The rows of a group lie close to one hidden flat surface of 11 dimensions, which passes through zero. Surfaces can cross.
In the rows, zero is written as 128.
Known rows, each followed by its group:
[ 94 166  80 155 159 153 100 113 124  69  86 173 216 147 102 117 110 135
 129 154 136 149] => (4)
[101 110 137 166 138 150  80 114 123 144  93 116 148  92 123 124 125 110
  97 143 118 169] => (3)
[ 84 138 149  94 110 115 148 159 153 123  99 100 154 161 121 144 121 142
 174 149 156 153] => (1)
[129 125 110  93 152  99 129 141 121 148 101 101 135 209 111  86 198  82
 120 162 124 179] => (0)
[102 108 120 127 127 104 151 165 139 120 140 133 116 132 149 135 149 141
 112 117 137 117] => (0)
[129 159  96 122 160 149  94 137 153  83 150 146 187 137 111 153 158  77
  98  97 129 125] => (4)
[133 185 139 165 117 108 103 112 155  98 183  96 118 115 123 119 128 127
 116  67 141 141] => (2)
[105 101 157 114 119 111 130 127 101 161 120 158 138 125 108 106 136 107
 137 148 147 137] => (0)
[136 158 103  97 139 131 127 144 125 109 123 117 128 184 116 122 161  89
 124 136 120 143] => (3)
[ 79 154 133 140  95 154 120 163 129 112  90 164 157 105  96 133  95 122
 150 111 144 147] => (0)
[122 107 108 150 108 111 112 114 204 125 142 163 160  87 157  99 143 154
 103  75 179 138] => (6)
[169 115 162 100 169  63 131  58 109 151 115 155 152 178 110  12 135 100
 168 153 119 177] => (0)
[157 134  98 109 123 130 125 141 115 132 186 136 155 145 130 140 195 138
  84 121 107  75] => (3)
[155 140 156 142 119 111 115 110 123 136 159 103 112 112 141 118 118 128
 122 111 107 103] => (5)
[108 146 127 126 172 147 134 116 147  89 138  98 151 127 115 181 103 140
 150 147 134 165] => (0)
[136 122 114 117  93 142 155 158 124 157 107 110  97 150 122 156 132 135
 139 131 144  97] => (0)
[141 160 103 136 102 123 120 113 110 157  85 111 104 179  78 138 150  93
 143 122 150 131] => (2)
[159 140 125 132 117 140 109 132 139 100 133 155 132 117 165  71 102 115
 112 110 106 103] => (2)
[132  88 155  89 163 155 107 144 119 132 163 117 163  97 159 145 147 127
  91 164  78 123] => (4)
[169 169 110 167 122 138  96  82 129 122 161  97 140 119 121 156 137 145
 105 100 113  98] => (2)
[125 146 125 104  98 143 126 156 176 107 104  89 117 143 162 122 121 124
 136 122 134 144] => (1)
[104  74 124 100 156 128 101 135  83 140 146 146 165 132 142 141 184  93
  73 199 123 100] => (0)
[128 139  88 135 140 127  98 116 109 137 161 165 211 141  96 115 195 132
  81 129 126 113] => (3)
[ 81 116 141 126 119 103 160 167 141 109 122 163 124 122 131 122 109 136
 153 114 158 138] => (3)
[ 82 102 139 122 122 137 149 169 164 122 141 120 137  90 145 181 117 165
 129 125 151 136] => (6)
[160 147 140 117 102 156 118 124  81 144 109 117 121 143 118 139 115 114
 137 150  91  87] => (6)
[111 152 129 137 153 161  95 106 114 114  86  91 113 135  98 119 104  99
 141 173 123 213] => (4)
[106 128 135 133  80 130 141 143 115 176  78 142 104 134  83 111 117 113
 157 127 175 150] => (4)
[109 157  92 153 122 153 138 130  62 138  97 171 146 152  56 192 126 111
 144 137 137  76] => (1)
[119 138 147  93  75 115 144 155  90 167 128 188 141 154  72  85 148  98
 152 114 158 115] => (3)
[138 172 170 159  86  53 107  66  91 156 134 164 109 140  88  75 139 114
 160  75 142 125] => (5)
[127 135 116  79 104 228 123 204 129 100 147 158 121  90 134 153  97  96
 109 122 114 115] => (3)
[127 111 109 138 155 111  96 100 104 172 147 137 226 144  95 104 210 137
  76 161 119 126] => (5)
[ 91 103 102 142 144 133 143 153 164 141 129 147 171 105 107 120 152 165
 106 124 152 174] => (0)
[106 117 119 111 129  96 167 157 143 116 104 158 133 162 131  90 128 127
 155 131 159 139] => (2)
[101  86 156  88 173 103 142  88 148 160 138 121 247 138 103 158 161 193
 154 187 154 158] => (6)
[136 134 126 151 112  41 153  91  81 130 103 173  83 172 142 126 149 137
 162 104 121  63] => (2)
[145  83  97  97 144 147 151 142 141 162 128 112 148 140 136 145 160 154
 108 167 126 118] => (6)
[114 149 148 123 135  97 122 121 146 115 139  95 120 147 130 133 147 122
 135 117 130 159] => (1)
[124 153 158 154 156 120 113  93 131 128 160  89 179 119  99 146 115 141
 135 131 132 144] => (5)
[151 140 153 143 147 111 102  76 114 113 176 168 165  96 129  84 118 138
 124 113 111 126] => (3)
[105 124 154  87 156  77 141 128 153  99 124 120 155 173 155 115 144 127
 161 145 133 152] => (6)
[160  98 139 129 164 112 151  75 133 152 150 112 135 123 126 121 116 172
 147 151 127 144] => (4)
[106 132 149 148  93  74  86 103  81 154 158 181 111 103 125 116 206 134
  97  90 104 118] => (5)
[121 128 132 118 148 182 122 135 134 115 138  78 141  99 129 215 107 150
 130 159 111 130] => (0)
[141 131 154 115 123 143 100 102 151 140 120 109 165 112 133  98 116 136
 140 138 128 160] => (1)
[120 113  94 119 136 135 150 165 157 108 112 129  99 140 146 119 128 116
 122 128 146 149] => (2)
[135 124 172 107 109 131 125 106 100 159 101 150 134 127 101  94  90 109
 172 151 129 138] => (6)
[144 163 105 177 109 108 119 107 137 125 138 140 153 137 115  99 129 133
 110  88 146  95] => (5)
[ 87 107 150 117 103 143 144 184 118 125 111 138  94  96 160 172 106 135
 132 133 112 101] => (2)
[127 117 108  77 113 182 111 183 120 148  85 168 177 151  99 120 152  57
 109 144 134 118] => (4)
[106 121 186 124 121 145 101 140 115 136 152 101 111  79 137 150 116 108
 114 131  98 150] => (5)
[142 127 149 130 129 138 144 117 136  86 136 150 115  93 172 130  60 161
 159 117 112  95] => (5)
[ 95 151 136 113 110 131 124 138  99 148  91 129 175 167  75 157 144 117
 154 154 141 127] => (2)
[122 186 110 173 101 126 103 116 135  94 130 142 107 115 119 139 114 117
 125  72 135 117] => (5)
[146 136 128 128 105 158  97 133 175 124 131  92 115 103 162 102 125 125
  98 109 124 160] => (1)
[168 135 119 140 147 141 123 110 111 105 130 144  97 129 146  83 100 105
 118 130  99 119] => (6)
[106  83 135 157 117  99 118 131 123 162  91 143 135 112 152  90 138 136
 102 142 120 123] => (3)
[137 157  88 148 172  83 133  80 163 119 160  75 151 173 102 173 185 158
 127 115 162 151] => (6)
[136 104 148 106 169 163 147 116 134 133 131  93 101 109 118 170  88 129
 156 160 130 167] => (1)
[110 115 174 114 122  93 138 121 104 131 150 132 119 126 140 150 117 136
 153 141 131 101] => (0)
[108 140 129 109  85  94 155 165 158 127 106 103 109 170 146 118 141 137
 153 112 152 126] => (1)
[200 127 101 104  52 130 124 118 140 193  91 112 108 173 137 104 163 119
 126 111 138  67] => (6)
[127 121 134 114 121 132  99 141 149 141 112 120 126 132 132  68 150  84
 106 131 133 184] => (1)
[116 131 147 122 110 100 145 148 105 108 112 118  46 142 166 170 121 120
 151 115 100  94] => (2)
[106 129 149 146  87  99 128 125  95 167 142 154 187 121 105 152 158 171
 123 123 131  67] => (5)
[132 100 110 144 160 108 170 114 179 111 172 175 171  91 141 144 111 193
 134  97 167 101] => (4)
[ 88 183 148 174 120  82 102 115 114  79 144 134 126 127 135 124 125 131
 130  95 114 130] => (4)
[141 137 141  89 124 121 144 148 123 106 117 125 122 158 152 133 117 108
 156 132 110  96] => (4)
[114 134 126 155  97 143  85 151 118 147 111 123 108 110 128 124 154  91
  83 110 117 135] => (3)
[159 148  85 171 159 120 125  54 155 146 154 106 144 129  79 147 143 164
 125 108 176 151] => (1)
[145 148 110 150 101 173 121 136 181 154 141  86  85  97  86 124 105 105
 114  84 188 188] => (2)
[122 125 143 144 183 124 168  89  77 133 124 165 151 125  67 108  73 150
 180 169 135 154] => (6)
[144 100 131 118 136  96 171 180 155 130 150  85 135 160 176  92 132 131
 102 136 118  85] => (5)
[133 140 137 161 103 134 103  89 101 169 149 140 167  95  91 150 135 160
 117 113 131  93] => (1)
[ 85 151  45 120 164 138 130 179 153  54  85 152 184 192 138 113 164 103
 108 142 132 152] => (0)
[198 104  82 120 135 130 154 107 157 155 136 136 105 142 138 100 142 132
 117 106 150 102] => (4)
[154 100 101 130 162 136 156  96  89 170 140 135 141 141  88 165 146 152
 130 161 134  97] => (1)
[158 104  87 113  86 149 111 122 192 141 111 153 188 110 173 122 146 169
 104 107 156  75] => (6)
[ 76  98 205 138 141  63 138 142  94 109 164 104  96  96 204 112 124 181
 124 161  67 136] => (4)
[112 129 104  98 163 103 142 124 128  81 127 139 107 162 158 154 162 139
 142 141 112 149] => (5)
[130 120  93 120 186 159 129  87 131 115  97 146 201 144  92 132 109 143
 149 180 143 159] => (2)
[121  64 153 119  93  80 140 165 113 179 101 147  83 136 170  52 162 101
 105 132 117 121] => (3)
[127 148 104 141 123 125 116 123 119 138 139  95 155 149 111 178 173 148
 109 128 122 101] => (3)

New rows, each followed by its group:
[151 163 117 150 133 165  96 109 135 104  86  64  85 135 138 164  96  95
 125 133 106 142] => (3)
[167 114 172  81 129 140 141 118 141 142 145 151 137 108 123 129  99  97
 166 112 131 108] => (4)
[ 71 139 137 170 122 112  95 108 109 123 165 150 133  95  89 187 136 108
 111 121 185 125] => (0)
[101 126 127  91 111 145 175 198 144 120  97  92 113 156 137 175 122 147
 154 139 118 120] => (0)
[ 88  72 163 113 158  98 137 143 128 161 103  79 122 137 141 141 154 129
 127 179 122 177] => (3)
[158 166 121 158 124 152  94 124 136 122 142  77 120 127 124 138 126  97
  97 110 116 122] => (5)
[142 163 140 148 141  97  97 114 138  83 182 128 142 127 167  78 143 119
  97  94  92 120] => (2)
[ 98 127 130 136 167 112 116 105  98 116 123 123 126 139 116 184 155 127
 135 147 107 149] => (2)
[143 136 152  86 144 153 115 139 140 127 176  97 161 122 115 209 152  98
 119 112 110 102] => (4)
[ 90  90 151 110 209  89 110 109 127  90 175 140 126 113 163 110 179 119
  97 147  95 211] => (5)
[144 110  71 114 132 142 149 147 136  90  95 174 133 156 158 101 102 119
 130 146 143  90] => (0)
[121  91 134 117 167 178 106 134 129 124 119 122 122  90 140 139 113 106
 106 164 102 173] => (2)
[111 167 145 110 123  99 128 114 104 127 119 155 150 168  74  99 138  90
 170 124 151 163] => (3)
[138 137 145  75 100 170 109 164  82 138 110 135 148 154 128 131 135  88
 129 164  80  96] => (3)
[172  96 118 125 154 128 172 118 171 144 131  96 107 131 132 105  93 146
 143 137 162 142] => (5)
[ 90 108 185 134 129 114 105 133 102 170 143  86 102 101 111 130 158 120
 105 151 113 187] => (4)
[175 112 103 124  98 162 115 129 155 160 142  85 126 111 163 146 153 162
  85 124 111  89] => (1)
[112 122 127 104 128 140 127 141 119  98 120 148  88 123 158 147 127 124
 136 129 111 137] => (5)
[148  81 134  77 131 140 128 140  98 164 116 137 117 133 154 119 158 120
 114 171  87 113] => (5)
[121 104 168  75 115 150 111 161  91 161 104 127 163 140 125 107 141  95
 124 182  94 130] => (2)
[143 151 120 130 113 138 111 125 117 119  99 110  92 152 133 111 116 104
 132 133 113 133] => (4)
[ 95  96 153 167 112 106 113 136 124 162 157 155 115  67 125  98 149 138
  91 106 146 159] => (4)
[155 114 121 103 127 125 110  85  75 173 102 164 195 164  93  88 153 111
 129 182 123 102] => (0)
[120 102  57 158 137 109 142 180 132 100 137 183  77 133 168  84 172  96
  55  86 131 109] => (1)
[178 138 146 128 108 118 117 118 142 153 183  93 148 125 143  94 150 146
  99 113 107  96] => (2)
[113 109 111 120 152 135 118 132 114 122 147 120 173 136 136 172 162 139
  99 167 124  99] => (0)
[ 81 115 149 136 123 105 144 117 110 131  88 200 151 112  99 109  92 136
 177 127 163 144] => (2)
[141 112 127 128 146  83 175  93 147 104 128 160 107 143 139  98  80 147
 185 121 176 123] => (0)
[107 125  74 141 110 117 146 151 135 127  97 183 149 157 110  97 145 122
 121 113 173 112] => (0)
[185 132 136 121 194 109 117  48 141 119 157 107 126 144 121  90 124 105
 142 133 120 181] => (4)
[122 140 160 128 106 157  87 108 125 142 113 139 154  95 110 125 104 112
 138 128 130 145] => (6)
[158  93 121  74 172 169 148 140 164 120 125 121 168 140 144  65  99 125
 131 183 135 174] => (2)
[105 150 202  74 116 134 144 155 102 121 187 136 130 104  94 160 109 125
 172 122 123 134] => (3)
[133 114 132 114 158  91 121  76  98 138 123 154 142 163  99  87 136  87
 147 170 163 149] => (0)
[ 70 157 101 154 162  99 107 170 131  48 161  84 127 148 184 170 181 143
  66 132  80 135] => (4)
[ 97 155 128  64 183  92 157 190 136  51 218 121 132 176 149 155 193 110
 118 120 105 148] => (3)
[150 152 109 129 123 154 113 103  96 121  77  81 100 169 131 120 111 131
 143 180  97 139] => (4)
[107 157 105 161 147 100 123 125 148  81 141 123 119 137 139 124 134 131
 124  98 135 149] => (4)
[145 118 105 117 132 146 118 101 116 149 134 117 132 127 119 168 170 153
 115 144 115 121] => (5)
[123 156  71 160 140  98 122 109 125 126 124 110 121 172 107 169 191 126
 105 108 138 120] => (2)
[148 147 126  93 163 141 112 102 110 126 137 105 165 168  99 134 149 108
 138 167 112 153] => (3)
[147 118 159 126 151 147 125 105 110 121 149 131 136  94 143 130  87 149
 138 151  91 110] => (6)
[147 127 133 139 136  97 138  97 140 120 103 155  98 138 136  54  91 103
 158 114 147 158] => (3)
[137 152 131 129 134  61 117  87 100  77 131 200 118 159 169  61 141 122
 145 103  92 102] => (5)
[141 141 152 120 115 141 117 154 131 131  98 100  85 149 124  73  95  46
 136 124 129 169] => (5)
[ 27  93 186 166 106  93  98 156  96 161 117 155 212  74 126 148 156 168
  99 146 116 113] => (3)
[150 131 127 130 152 109 119 133  98 117 153 110  58 148 149 119 159  76
  98 120  92 129] => (1)
[145 187 126 127  84 101 128 124  94 125  94 104  88 192 118 146 139 102
 158 109 112  76] => (2)
[ 88 137 140 130 114  83 150 160 116 103 124 149 117 147 149 141 135 135
 150 113 128  99] => (2)
[123 143 159 115 133 138 109 106 137 134 134 153 218 122  87  53 104 121
 147 148 152 178] => (2)
[126 103 172 121 133 116 131  97 173 134 146 126 119  82 141 117  99 145
 151 110 159 175] => (6)
[152 115  82 169 142 124 113  94 148 130 113 150 135 119 130  80 129 130
 100 111 146 139] => (3)
[121 128 105 141 147 127 138 104 116 100  79 173 157 143 130  62  89 147
 153 165 138 148] => (4)
[173 129 131 168 104 119 136 113 143 165 169  93 149 108 130 127 120 166
 105 100 133  57] => (5)
[111 116  96 125 129 134 150 134 136 149 111 123 134 151  90 157 142 135
 137 146 183 136] => (0)
[132 115 157 141 130 115 126  72 128 147 171 125  60  71 119 171 134 162
 139 100 136 165] => (5)
[113 145 154 132 128  90 141 155 149 116 144 112 119 129 154 100 148 152
 130  89  86 157] => (0)
[125 158 103 129 136 110 120 110 118  97 108 149 116 163 122 125 147 114
 145 118 130 144] => (5)
[198  75 125 109 160 137 133  88 117 171 148 122  99 117 143  89 138 118
 107 157 106 132] => (1)
[ 62 178 133 110 141 117 151 205 181   4 147 144 199 144 168 105  77 140
 154 113 138 135] => (2)
[145 131 130  85 133 167 124 148 130  80 117 197 188 123 151 112  84  94
 145 124 107  75] => (4)
[143 132 122 117 173  95 151  85 132 101 185 157 195 134 117 119 135 183
 146 130 137 115] => (3)
[ 77 116 104 147 107 133 146 161 157 132 119 148  92 102 105 161 132 140
 126  95 185 159] => (5)
[126 125 147 109 121 149 129 178 123 138 116  97 156 144 134 116 118 101
 119 157 110 108] => (5)
[107 145 160 140  97 102 148 123  88 126  92  69  60 148 142 141  96 165
 174 165 104 136] => (4)
[ 54 130 123 192 129 140  86 159 141  79  99 148 165  73 163 150 112 137
  82 117 111 133] => (3)
[110 158 179 142 103 130 130 178 132 100 135  93 155 122 148 135  68 115
 138 117 109  83] => (5)
[133 176 116 129 150 183 105 101 131 108 115  91 139 133  88 181  98 112
 152 140 135 162] => (3)
[130 146 172 112 127 134 104 164 121  92 136  94  98 128 175 110 104  75
 115 128  71 126] => (5)
[123 109 137 131 112 158 122 152 140 142 126 152 112  82 126 113 108 105
 113 111 143 147] => (4)
[115 127 152 124  74 136 125 150 103 131 105 186 130  99 143 115  96 135
 150 119 116  80] => (5)
[ 73  92 152 126 105 153 129 202 137 150 121 135 136  82 125 123 125 110
  95 130 140 147] => (5)
[166 113 122 113 201 133 111  57  88 124  92  88  53 155 124 180 132  90
 153 175  82 166] => (2)
[130  91 103 200  92 100 144  94 144 197 100 117 138  99 118 156 138 213
 114 108 170  80] => (3)
[112 153  91 156 134 130 100 139 138  91 136 152 171 126 131 115 149 124
  92 107 128 122] => (2)
[ 84 130 145 106 145 105 116 110  98  79 137 178 101 115 155 165 148 151
 152 126  95 143] => (5)
[110 136 158 108 168 109 139 113 119  64 149 142 151 123 170 153  99 163
 165 144  94 119] => (5)
[116 134  67 138 117 173  90 167 112  86 126 159 163 123 164 158 146 113
  68 139 111  50] => (0)
[144  64 107 167  77 123 166 126 145 174  68 160 101  97 170  97  83 182
 137 125 152  65] => (3)
[164 106  96 123 156 183 119 138 152 107 137 115 130  99 172 128 120 141
  86 140  91 124] => (0)
[102 115 142 178 135 105  96  92 124 147 115 131 160  99 122 124 136 148
 111 130 131 145] => (3)
[144 127 195 116  89  73 121 120  94 172 147 139 113 135 140  63 142 111
 135 116  99 107] => (2)
[ 93 103 198  94 127 124 123 168 131 153 164 119 164  94 128 102 135 125
 120 148 119 165] => (2)
[105 103 107  91 136  70 208 179 150 118  98 124  69 198 150 126 142 133
 166 131 166 132] => (2)
[ 79 162 148 167 110  81 106 146 111 126 137 156 202 139  99  95 146 113
 109 106 140 114] => (5)
[104  84 149  73 101 142 142 180 116 125  86 183  30 108 169 101 109  93
 148 133 114 157] => (5)
[123 147  81 146 140 140  80  84 106 107 143 171 160 115 123 166 190 160
  92 122 105 119] => (5)
[117 132 174 163 130  74 144 132 161  96 183 120  67  86 177 114  92 142
 129  68 129 129] => (5)
[129 106 124 145 103 109 107 133 147 159 166 125 152 101 151 103 186 157
  66 105 122 115] => (1)
[101 108 123 130 162 105 132 131 103  99 138 131 116 124 170 183 158 148
 111 143  81  98] => (2)
[165 127  79  97 145 134 144 144 176 130 144  99 197 185 122  66 163 137
 103 148 155 142] => (2)
[148 111 115 115 126 147 150 153 146 123 118 144 151 115 162 109 112 170
 124 126  97 102] => (0)
[136 129 102 133 120 100 158 126 148 151 167 155 101 138  92  98 159 128
 123  83 187 147] => (3)
[ 96 104 135  96 163 173 105 135 104 106 145 128 189  97 147 204 149 171
 109 189  74 119] => (5)
[128 167 119 117 147 118 114 147 130  98 114  81 125 190 125 116 146  71
 126 138 114 150] => (5)
[148  66 171  93 191 132 125 100 119 152 155 103 113 100 152 116 132 124
 120 185  89 178] => (2)
[129 174 137 127  87 128 147 141 130 136  83 121 149 156 101 127 108 156
 181  99 120 121] => (0)
[107 197 111 152  96 150  82 146 110 115  87 125 166 160  80 126 131  69
 121 112 139 129] => (5)
[154 157 202 136 120 116  63  97 136 120 183  56  76  87 175 109 136  98
 101  95  72 165] => (1)
[129 112 172 109 143 120 155 133 150 122 142 126  77 108 136 126  88 108
 164 112 144 165] => (4)
[181 129 124  82 101 186 127 133 127 177  94  85 132 163  97 120 117 102
 149 170 130 126] => (2)
